The same things were measured in two ways. Each way mixes the same 9 hidden numbers, adds some noise and spreads widely along 5 directions of its own, which tell nothing about the thing.
In the rows, 128 means zero.
Some things both ways: the first way, then the second way.
[103 118 161  57 123  96 145 133 143 141 147 154 176 143 103 130]
[107 117 151 141 126 107  92 136  83 151  75 118  87 132 138 119]

[134 107 116 177 174 116 114 182  80  79  47  93  99 131 147  87]
[152  71 128 140 132 147  99  95 164 156 102  98 189 158  74 139]

[182 128 104 144 170  94  56 180 163 127 119  98 122 224  52  99]
[ 82 168 135 107 140 160  68 135 103 126 204 165 115 180 162 124]

[143 114 139 143 109 124 127 136 130 125 109 137  99 147 146 108]
[102 164 142 143  81 160 156 144  63  99 144 120 113 150 176 118]

[100 110 148 127 114 124 124 127 123 118 112 152  97 100 210 137]
[142 104 123 116 108  97 143 129 130  85 176 141 139  91 162 149]

[131 114 160 168  76 160  94  63 192  89 111 142 100 149 166 118]
[108 146 108 123 124 169 140 134 117  88 158 199 142 149 167 130]

[122 119 127 129 135 147 117 133  78 174 131 101 158 115 107 167]
[135 158 162 169 105 141 140 203  82 143 153 127 117 128 155 110]

[171 104 102 152 155 128  81 176 172 134 100 105 139 180  57  91]
[120 151 136 102 155 132 111 142 117 179 175 112 122 124 146 123]

[148 173  90  52 202  86 145 192  90 212 163 115  96 116 106 170]
[103  82 157 135  89 150  52  76 134 145 131 129 116 184 144  86]

[128 172 140  87  87 134 137  95 158 146 163 160  90 140 142 163]
[121 140 109 112 138 193 101  69 154 170 105 146 143 216  97  97]

[154 123 118 131 151  87 138 184 137 167 155  92 123 169 107 127]
[135 123 169  89 152  78  45 133 104 118 162 109 127 163 128  85]

[127  88 127 150 109 127 144 185 162 101  94 137 121 150 152  85]
[132 165 172 103 150 124 116 130  75 143 174 107 109 162 146  89]

[ 95 118 131 106 133 111 119 126 145 151 115 142 139 119 157 154]
[136 123 165  97 150 108  69 119 116 124 186 181 109 165 172  78]

[166 106 134 142 151 111 107 121 147 179 147 103 112 171 132 140]
[100  99 112 135 115 131  93 146  97  60 144 138 126  96 201 148]

[134 123 129 138 171 154 153 167 100 121  83 106 132 145  85  83]
[152 187 135  98 157 133 184 117 113 179 155 122 117 146 111 115]

[132 170 122 119 118 168 148 126 138 134 120 124 101 160  96 136]
[141 138 117 140 121 111 169 174 130 120 106 117 116  76 111 129]

[156 121 140  89 130 130 129 143 122 169 202 109 143 109 112 154]
[101  66 125 168  90 148  66 122 133 160  72  84 160 136 103 161]

[ 85 178 117 109  91 164 155 144  94 163 135 148 131  85 125 180]
[106 169 136 159  96 201 136 151 143 178 138 146 130 184 106  95]

[155 150 129 142 133 158 124 130 148 136 147 115  94 159 118 127]
[121 133 146 156 103 163 107 127 110  95 128 151 136 166 122 125]

[130 181 127  83 147 107 100 120 136 165 145 133 127 189  72 159]
[161 187 161 126 153 138 144 141  98 162 139 125  94 160 114  84]

[174 134 136 111 218 117 127 178  66 157 140 100 132 158  51  85]
[192 164 168 113 141 107 116  84 121 164 148  93 127 170  69 138]

[156 131 127 114 116 175 149 131 137 156 147 135  82 169 152 146]
[156 146 128 108 166 116  77  95 122 121 155 119 141 168  98 151]

[186 167  81  90 172 171 123 157  66 161 109 104  72 127  76 149]
[166 127 145 130 121 146 106 103 168 194 140 113 154 193  71 101]

[130 128 145 115 159 114 138 125  93 151 148 108 112 123 164 155]
[150  88 154 164 117 130  93 125 113  79 122 151 125 150 140 106]

[100 130 134 158  88 157 104 106 119 111  88 149  91 118 191 153]
[182 129 171 179 114 153 154 153 108 141 124  93 149 144 101 109]

Other things, the second way, with their names:
q19: [169 134 148 147 143 140 143 143 144 159  90 102 155 149  47 105]
q242: [103 145 112 113 102 127 130 155 134  97 161 148 154 115 114 167]
q834: [ 85  68  79 116 130 142 114 122 183 141  98 165 160  86 117 159]
q786: [107 102 152 165  78 122  51 168 120  74 105  96 125 152 114  92]
q897: [144 107 121 112 173 120 134 132 119 158 117 124 140 116 144 112]
q152: [ 99 122 142 180  80 168  61 165 104 104 143 106 154 168 132 139]
q586: [129 100 107 137 108 140 203 135 134 130  89 114 136  81 145 116]
q901: [109 182 133 128 108 151 162 121  77 128 138 168  83 142 164 138]
q933: [127  96 151 153  92 120  79 156 166 139 111  99 140 132  71 105]
q197: [152  87 165 172 113 116  66 152 119 133 117  74 159 115  97 152]
q286: [ 95 115 119 150 132 132  82 143 111 104 104 171 115 122 134 160]
q367: [113 162 107 121 127 183  93 122 162 123 188 154 157 171 115 128]
q514: [103 123  94 103 134  82 112 168 151 133 148 138 132  90 116 158]
q153: [117 116 134 164 109 175 123 143 111 186  61 110 181 185  78 140]
q690: [135 114  88  92 179 119 122 134 177 179 109 134 136 122  99 104]
q849: [106 176  76 108 163 164 202 150 123 168 157 167 125 110 158 147]
q260: [112 227 142 110 148 170 164 153  74 135 186 177  92 162 165 107]
q454: [ 83 174 134 141 117 183 133 153  72 133 149 138  76 152 201  73]
q444: [106 137 160 164  91 169 120 117  68 152  94 178 124 182 144 150]
q807: [111 129 111 152 117 173 161 135  99 202  75 122 150 137 128 162]
q77: [174 133 203 140 104  82 148 126  70 169  93  92 111 139  86 122]
q718: [111 108 137 122 134 135 109 125  99 116 110 193 146 170 141 120]
q410: [159 161 160 138 125 123 108 148 124 117 136 142  98 168 100  79]
q918: [148 124 122 101 184 110  68 122 148 121 172 149 139 150 114 124]
q760: [ 93 131  92 101 129 152 118 125 171 121 183 210 133 136 153 127]
q972: [140 190 105  98 184 137 201 160  99 158 151 159 122 119 144 120]
q698: [131 131 169 185  81 144 167 208  98 142  98  91 136 125 106  89]
q773: [122  75 115 171 126 212 134 120 131 183  80  86 181 148 135 116]
q953: [ 93  76 133 149  94 149  84 133 157 129  91 139 152 151 100 108]
q183: [156 143 129  92 157 130 146 131 142 167 168 118 162 115 109 143]
q241: [101 135  90  90 169 161  77  89 147 142 156 148 124 141 145 129]
q145: [101 147  95 136 118 176 135 129 136 133 161 151 132 139 155 145]
q616: [144  69 128 127 128 117 109 136 155 151 117  88 145  91 137  98]
q693: [175 161 141 115 149 170 136 100 157 200 172 116 142 184  98  91]
q658: [148 137 163 113 126 148  57  84  90 159 125  75 151 233 121  86]
q909: [148 158 151 111 132 166 156 115 113 135 170 162 124 164 154  76]
q391: [104 147 124 164 100 190 152 142  98 142 130 142 129 138 161 133]
q791: [ 91  83 101 139 117 119 119 138 144 177  83 113 132  92 114 155]
q681: [116 125 155 127  85 124 165 152 120 140 115 158  99 129 154  59]
q181: [154 173 169 108 122 144 154 129  87  78 209 157 112 153 184  77]
q23: [123 114 106 131  98 121 117 109 144 137 113 143 146 135  95 189]
q508: [146 122 111 146 119 111 141 167 157 107 131  54 120  63  97 122]
q660: [113 155  93  84 113 168 142 102 180 133 186 170 135 143 138 108]
q149: [ 99 179 116 116 116 175 114 110 120 113 201 179 123 177 144 141]
q811: [148 175 150 125 169 131 105 170 129 124 213 130 102 128 131  89]
q717: [154 111 130 133 135 118 144 136 127  73 121 122 122 102 139 104]
q196: [130 156 155 135 113 147 107 128 106 110 146  97 117 164 115  94]
q544: [105 152 130 169  95 189 122 127 113 147 141 130 127 180 134 127]
q235: [116  74  98 133 106 145  67 128 181 133 120 117 172 117 109 147]
q827: [128 143 124 127 108 169 180 136 148 112 189 155 106  79 184 111]
q974: [ 70 143 151 141  80 122 102 159  86 108 140 167  95 131 154 144]
q523: [168 178 177 167 114 133 128 171  81 159 124  43 114 152  96 101]
q541: [147 147 113  87 167 142 146 122 178 173 168 147 167 135  73 129]
q809: [146 115 141 129 147 136 135 126 125 139 132 161 135 142 131 115]
q856: [134 122  73 108 141 127 105 120 184 117 163 123 162 138 101 151]
q222: [175 150 158 119 141 103 154 124  91 102 141 148 114 154 132  99]
q607: [125 125 102 148 141 131 172 163 123 127 113 134 116  68 139 156]
q370: [ 99 105  82  91 123 154 109 121 160  89 196 204 152 144 196 115]
q857: [141 115 147 150 120 131 127 142 118 106  90 165 135 148 105 102]
q5: [142  88  96 155 126 159 157 103 176 179  79  92 158  99  78 167]
q100: [164 175 102 107 161 149 155 116 161 171 153 126 152 148  74 155]
q238: [128 131 122 121 122 152 115  79 100 108 125 108 115 145 150 138]
q379: [130 110 140 177 131 185 126 130 138 218  72 102 162 182  65 116]
q925: [154 162 158 113 144 114 110 109  94 116 157 157  96 177 138 100]
q442: [ 72 108 123 157  87 172 109 173 112  94 113 166 114 130 190  79]
q53: [132  90  90 113 149 121  70 131 179 144 119 132 170 161  82 121]
q335: [ 92 120  68 157 156 174 146 157 126 111 119 190 157 112 149 178]
q107: [124  84 113 149 106 139  87 144 167 138 113 100 188 116  77 173]
q191: [103 143  96 101 160 141  97 103 129 129 172 147 130 147 155 156]

Some of these things the first way, each followed by its name:
[117 159 129 167 108 122 105 144 128 151 146 136 116 133 131 143] | q367
[117 129 146  82  88 159 147 130 106 112 162 122 131  95 156 174] | q379
[111 156 149 111 140 115 118 122 142 166 161 113 151 179  89 151] | q260
[188 128 123 133 168  93  81 148 187 140 145 110 130 211  52  88] | q241
[118 139 121 198 149 193 174 178 112 146 115  76 124 117 115 106] | q242
[117 123 143 175 157 125 133 135 144 132 110 113 130 118 134  98] | q909
[109 189 117 116 138 161 132 101 147 138 109 104  78 168 138 179] | q857
[177 140 140 122 123 125 139 112 162 175 213  84 139 126  80 148] | q442
[136  98 151 155  78 165  88  94 138  67  89 119 125 136 128 114] | q153
[108 158 119  99  80 144 138 116 157 114  98 143  99 156 136 162] | q690
[122 171  87 162 177 132 129 145 121 184  82 104  46 171 162 163] | q181
[190 112  91 141 113 177 148 133 125 185  97 126  58 151 140 141] | q658
[ 66 155 121  87 148 161 184 181 104 175 129 125 151 109 121 162] | q974
[108 129 175  77 130  74 121 117 116 125 155 160 141 148 144 128] | q925
[131 153 135 131 122  98 155 179 125 151 163 137 113 143 127 114] | q196
[119  78 149 194 151 148 112 112 149  64  30  90 142 148 122  69] | q718
[152  81 133 192  49 181 120 139 152 117 127 151 121 111 159 106] | q152
[172 100 128 121 132 172 140 107 161 145 131  93 109 153 127 144] | q897
[ 91 140 129 146  88 137 141 156 165  81 103 140 114 103 160 115] | q953
[ 76 171 137 155 151  82  89 158 126 105 114 105 133 150 122 133] | q541
[101 133 127 110 153 110 147 180  30 151 108 129 134 107 137 143] | q544
[110 145 153  93 122 142 144 131 119 125 166 140 127  96 149 144] | q5
[116 131  95 120 123 201  93  93 139 130  18 131  84 167 128 167] | q807
[115 142 126 113 144 130 165 146 131 172 113 157  84 150 170 134] | q238
[115 144 125  77  76 130 160 130 160 183 159 168 121 137 146 176] | q454
[146 171 130 140 105 108  78 122 187  97 121 165  86 147  98  86] | q660
[103 111 153 125 121 153 142 112 143 112 124 121 129 111 175 146] | q809
[113 139 138 111 129 169 121 118 106 112  85 152 109 126 123 118] | q23
[146 143 126 144  70 118 148 166 140 123 145 148 105 138 128 111] | q786
[ 72 162 118 118 127 192 194 142 157 158 138 104 120  91 168 183] | q834
[ 64 129 122 194 156 113  90 157 129 131  53 117 140 138 138 119] | q183
[117 165 107 135 172 146 137 153 141 189 146 122 114 106 120 147] | q827
[109 120 143  79  95 143 160 128 121 168 154 160 112 131 189 177] | q191
[130 151 123 107 135 127 114 128  85 174 140 138 112 105 129 166] | q693
